All groups share one centre, and each spreads out both ways along 8 directions, with some noise.
Known rows, each followed by its group:
[-33 -30 -25  -9  27  12 -27  44  47  15  31  26  16  23  34 -16 -10] : D
[ 31 -15 -13  25 -12 -20  23   9  20   3 -12  24  19 -19  -5  -4  22] : Q
[ -5   8 -27  -2  11 -27  15   4  -5  21  15   7  34 -13  14  26 -17] : V
[-20 -13 -21 -23  14 -15 -29 -27  17  -7  28   3  -5 -14  32  11 -26] : H
[  9   8 -18  -1  -5 -31   2 -26 -12  -5   4  -9  19 -25   5  24 -22] : D
[-28  29  12   3  15  42   9  37  -2  41 -20  -1   7  37 -30 -29 -19] : V
[ 10  18   5  -8  26   6  10   9 -14 -46 -21 -25   9  20 -39   3  47] : D
[ 15  26 -11  52  12 -17 -21  37  29  11 -26 -22  59  -2  -2 -16  -2] : D
[ -8  14   2   4  11  -4 -32 -12   0 -19   4 -14  -9  14   5 -11  -3] : Q
[-29 -14 -14 -11  44  12 -19  47  35   7  20  23  14  25  24  -7   9] : V
[-24  54  -9  22  42 -18 -18  17 -30  21  15 -20  24  15  26  18   3] : Q
[ -8 -10  -1 -13  12   3   2  30   8 -26 -14  -6  22 -23 -16   4   0] : V
[  8 -10 -18  16 -14 -10 -36  -6  16  -3   5  -7  18  15  10 -21 -35] : D
[ 37 -14 -24   7  -9 -37 -18 -28  -9 -42  16   2  -3  36   2   3  24] : H
[-24 -10 -15 -32  42  -7  -1   0   2  -1  22  25 -33  -1  22  22  13] : Q
[ 16  -5 -15 -22  -7 -17   7 -30  -8 -24   0 -18  23   5 -21  13 -13] : H
[ -9   7 -16   8  24  -7 -16   3  10  22  25  17  -5  30  29  -1   2] : V
[ 26  -2  10  -9  -6 -13 -10 -29 -38 -55 -18 -10 -37  32 -28  -5  23] : V
[-17  22   3 -22  25  -8   6 -25 -26   2   6   4 -44   0   9  20   6] : H
[ -6  29  13  16  11 -10  -6  -2  -7 -15 -14 -18  -2 -17  -5  -1   6] : H
[  9  26 -15  34 -28 -27 -17 -14 -39  23  11 -12  10  16  19  -8 -35] : Q
[-35  26  -4 -24   7  29 -34 -32  19   2   8 -46  31  14 -15 -14 -73] : V
[ 17 -36 -30  18 -33 -30 -28 -26  16  12  35  26  -9  15  42 -16 -37] : H
[ -8  25   1 -17  22  -9  20 -10 -22 -14  -1  -7  -9 -17  -8  22   9] : D
[ -2  17  -8  -2  17 -25 -50 -17   8 -27  -5 -31   9   7   4   1 -23] : D
[ -7 -18 -22 -23  27  -4   4   4  -4 -16  25  20 -14  25  12  16  25] : D
[-24  33   1   5  32 -11  19   9   2  27  -1  -5  12 -43  12  25  -1] : V
[ 16  -1 -35   7   8 -49  -2 -12 -23   9  20  11  12   6  25  28  -3] : D
[ 27 -11  -3  22  -2  -3 -18  -3  63 -29   0 -18  48  10  -8 -17  16] : H
[-17  11   4 -14  18  10  -5   6 -10  -7  -7  -2 -10  12  -8 -11  -5] : V
[ 15  11 -14   5  11 -11  18  10 -17   0  -6  -2  27  24 -21   6  16] : V
[ 19  12  12  33  18 -29 -30 -19  35 -53   0 -23   7 -32  17   7  38] : V
[-12  11  -2 -13  29   1 -18  -6  -6 -29   4  -8 -17   9   4   8  10] : H
[  8  45   9  24   5 -19   9  -5 -25   7 -31 -22   9 -14 -23   4   5] : D
[-37  22   3 -30  44   2   5   5  19  -2   3  -8   3 -42  11  27  -3] : Q
[ 20  18  -5  41   1 -10  28  31 -17  20 -20  21   1  21 -12  -6  31] : Q
[ -6   1 -35  -2  -2 -14  -9  12 -11  16  24  -1  46  18  15   9 -34] : Q
[ -9  20   2   2   9  -5  12   1 -17  17  -5   2  -9 -11   0   4  -7] : H
[  8  11 -10  23  -8 -23  -4 -18 -32  16  14  13 -22  21  17  -1  -5] : Q
[-35  19 -20 -25  31 -21  -2  -4 -20  39  24  21 -21 -14  36  32 -28] : D
[-25  41   9  -2  27  -7   5  -2 -17   3  -4 -25   9 -23   1  19  -6] : Q
[-51  39  25  -9  52  34 -12  62 -23 -13 -27 -18 -11   3 -13 -19   3] : H
[ 58  -1  -4  58 -25 -29  12 -21  27  -1  -3   7  16  18  -4  -9  39] : H
[-38 -16 -20 -39  26   6 -22  -1   5   6  32  20 -26  13  31   6 -31] : Q

New rows. What belongs after each?
[ -2   2 -18  -5  39 -18 -30 -12   4 -17  27   6 -14  56  22   8  27] : V
[  7   5  26  15 -22  -8 -20 -27  14 -36 -23 -24 -11 -65  -8 -14 -18] : V
[-21   7   0 -20  21  22  10  12   7  15  -1   5   1   6 -13   3  -8] : H
[  1  43  23  29   4   9  -9 -14   3   8 -16 -22  -3  12 -18 -21  -1] : V
[  0  -6  -1   7  10   8   6  19   6  -2   3  18  -5  25   2 -16  24] : D
[-32   3  -6 -38  41  18  22  24  -6  18   0  24 -17   5  -7  14  -6] : Q
[ 36 -18 -13  36 -36 -23  -6 -24   3  15  13  23 -13  24  13 -19  -7] : H
[-7  7  3  4 15  6  0 13 15 -7  2  0  3  4  0 -7 12] : D
[ 18   4  -3  24 -26   0  25   5  18  31 -11   5  39 -18 -19 -12 -24] : H
[ 18   1 -39  15  16 -23  21  30  -8  24  11  24  39  37   1  14  21] : V
[-40  31   7 -31  34  -8 -18   1 -40 -32  -7 -38  -4 -32  -5  26 -19] : H
[  2  23 -17  27  31 -28 -36 -26  37   4  33  -6   8  28  40   4  10] : V
[ 18   0 -14  -2  26 -29  16  21 -25 -16   2  22 -10  24   0  24  55] : V
[ 18 -26  -9 -28  12  12 -27 -23  28 -69   0 -32  29  52 -40 -11  18] : H
[ -4  48   0   4   9 -13  34 -20 -21  20 -17 -26  29 -47 -21  25 -24] : V
[-24 -15   3 -28 -19  10   1  -5 -14  11  -2  16 -30 -45   9  -3 -55] : V
[  0  -4 -19  -7   0   3  24   5  -1  26   4  15  23   6 -14   2 -16] : H
[-11  -1  10 -25 -17  29  -4  -7 -25 -15 -19 -15 -15  20 -41 -28 -35] : V
[ 44  -5 -14  29   3 -63  29  12 -31 -27  -9  29 -16 -33  16  39  69] : V
[  5 -11 -27   5  -4 -17 -26   2  15   5   8   2  31  11   8  -9 -35] : D
[  0  12   9   2   4 -13   8  -3 -15 -11 -11   0 -11 -25  -3   8   7] : V
[ -7  10 -33 -12  23 -24 -18  20  14  -4  -5 -28  77  -8  -9  15 -33] : D
[  8 -16 -38  -7   9 -20  11   0   1  21  23  31  14  22  23  19   3] : H
[ 16  23   6  23 -20   3 -27  -1 -13 -20 -12 -39  33  33 -25 -31 -22] : Q
[  4   4 -20  -5   7 -18  -4 -17 -18   7  14   9  -3  15  11  12  -7] : V
[ -4  19  10  21  17  -1   3  13  17   5   1   7  -1 -16  11  -3  24] : D
[-31 -19 -13 -36  33  17 -17  31  24 -17   6   5  16  16   2  -1  -6] : V
[ 20   9  13  30  -1  -7   2  -5  25 -16 -19 -13  13 -22 -15  -7  18] : Q
[ 20  32   0  29   9 -25 -21 -49 -17 -11   6 -12 -26  34  -2  -4  20] : V
[ -4   8  -6  18  20  -1 -10  39  13   8 -11   1  22  27  -4 -16  10] : D
[ -5  49  17  21  24  -8   2 -13 -11   4  -7 -16 -15  -3   2  10  18] : V
[-18  19  11  17  18  27 -40   1  42   5   2 -23   7  33  -1 -39 -17] : V
[ 18 -11  -6   9  11 -35  -1  13   1 -32  -1   6   0 -33  15  23  37] : V
[ 15  12  14   1 -17  -5  17  -9 -23 -27 -36 -22  13 -29 -39  -2  -3] : V
[  5 -13 -35 -10   5 -16  -4  11   2  -6   5  -7  51  17 -11   5 -20] : D
[ 20  -6  14   3 -12  -8 -13 -20 -15 -39 -18 -11 -31  -6 -12 -17  10] : V
[  2  -7 -19  -4  13  -6 -16   9 -11  -4   0   4  -3  46  -6  -9  -4] : D
[-15  27   4  20  32  10 -51  48  44  -7 -24 -39  55  20 -14 -35 -17] : D
[ -7   7 -31  20  10  -8  -6  -4   8  52  32  21  17  36  31  -7 -29] : V
[ 10 -25 -12 -24  13 -14 -10 -25   8 -40   9  15 -27  11   1  10  21] : Q
[-31  22  16  27   8   5 -44  17  17   4   0 -10 -24 -22  28 -29 -23] : H
[ -9   5 -12  19  17 -21 -35  22 -17 -18   7  10 -17  21  30 -12  11] : H
[-13   4   5  -6  42   5  10  18  12  -7  -5  22 -29   4   2   6  36] : Q
[ -3   5  -5   0  17 -11   6  -5  -9   5   2  22 -32   8  10   8  17] : Q
[ 13   3 -17  11 -20 -28 -39 -19   7  -6  -1 -22  32  -4  -1 -11 -50] : D
[-14   2 -18 -15  36  -3  -9  34 -16  -5   8  14  -4  36   4   4  18] : H
[ 25   6 -20  12   4 -35  -8 -25 -13 -14  15   3   4  17   9  10  13] : V
[  0 -12  -7  17 -19 -14   0 -12  30   7  18   8  18 -39  25  -2 -22] : D
[  4 -30 -31  -7  -9 -10  23   6 -11  16  27  43  -3  25  15   6   2] : D
[  2  -9 -13  12   1  -1  11  36  -2  19  -4  25  11  11  -2  -8   1] : V
[ 31  15   2  26  -5 -54   1 -39 -26 -24   1   0 -26 -28  13  28  29] : V
[-30 -26  16 -34   2  19 -19  15   6 -33 -14   4 -41 -48  -3 -11 -18] : V
[-12  12 -18  14  23 -25  -3  27  -4  10  15   8  19 -21  28  17  -4] : H
[ -7   8 -19   5  19 -20  -7  -6  14   4  20  -2  21  -4  16  18  -3] : V
[ 17 -14 -11  19 -36 -10  21 -21   5  13  19  21   1 -35  26   0 -11] : D
[  9  25  13  18   1   9 -29 -13  29 -31 -15 -44  30  12 -20 -21  -1] : V
[ -6  17   1   2   5   2 -13 -14   0  -5  -6 -22   6   6 -10  -6 -15] : V
[ 22   8 -19  27  -2 -23 -18 -12  -1  -2  12   5  13  53   1 -11  10] : V
[  8   1   9   5   6  -4   1  10 -11 -26 -20  -6 -14   8  -9  -1  26] : V
[-18 -44 -15 -19 -19  24 -23  -8  18   4  30  29 -26  21  21 -31 -41] : D
[  4  23   5   6   2  10  -1  -3 -18  -5 -20 -14   1  34 -34 -16   1] : V
[ -8 -14   0 -22 -40  14   3 -11 -30 -12 -27 -10  -6 -32 -38 -14 -54] : V
[-38 -16  -9 -39  64   8   7  33  36   5  16  37 -15 -14  18  26  22] : Q
[ 22 -26  -9   5 -21  -6  10  33 -18 -15 -20  13   5  11 -25 -19   5] : V
[-15  18  27   8   2  22   6  -5   7 -12  -8  -8 -20 -21  -9  -8  15] : D
[  0  -3   1  -8  12 -13  -3   7 -16 -26  -5  12 -33  -6   7   9  27] : V
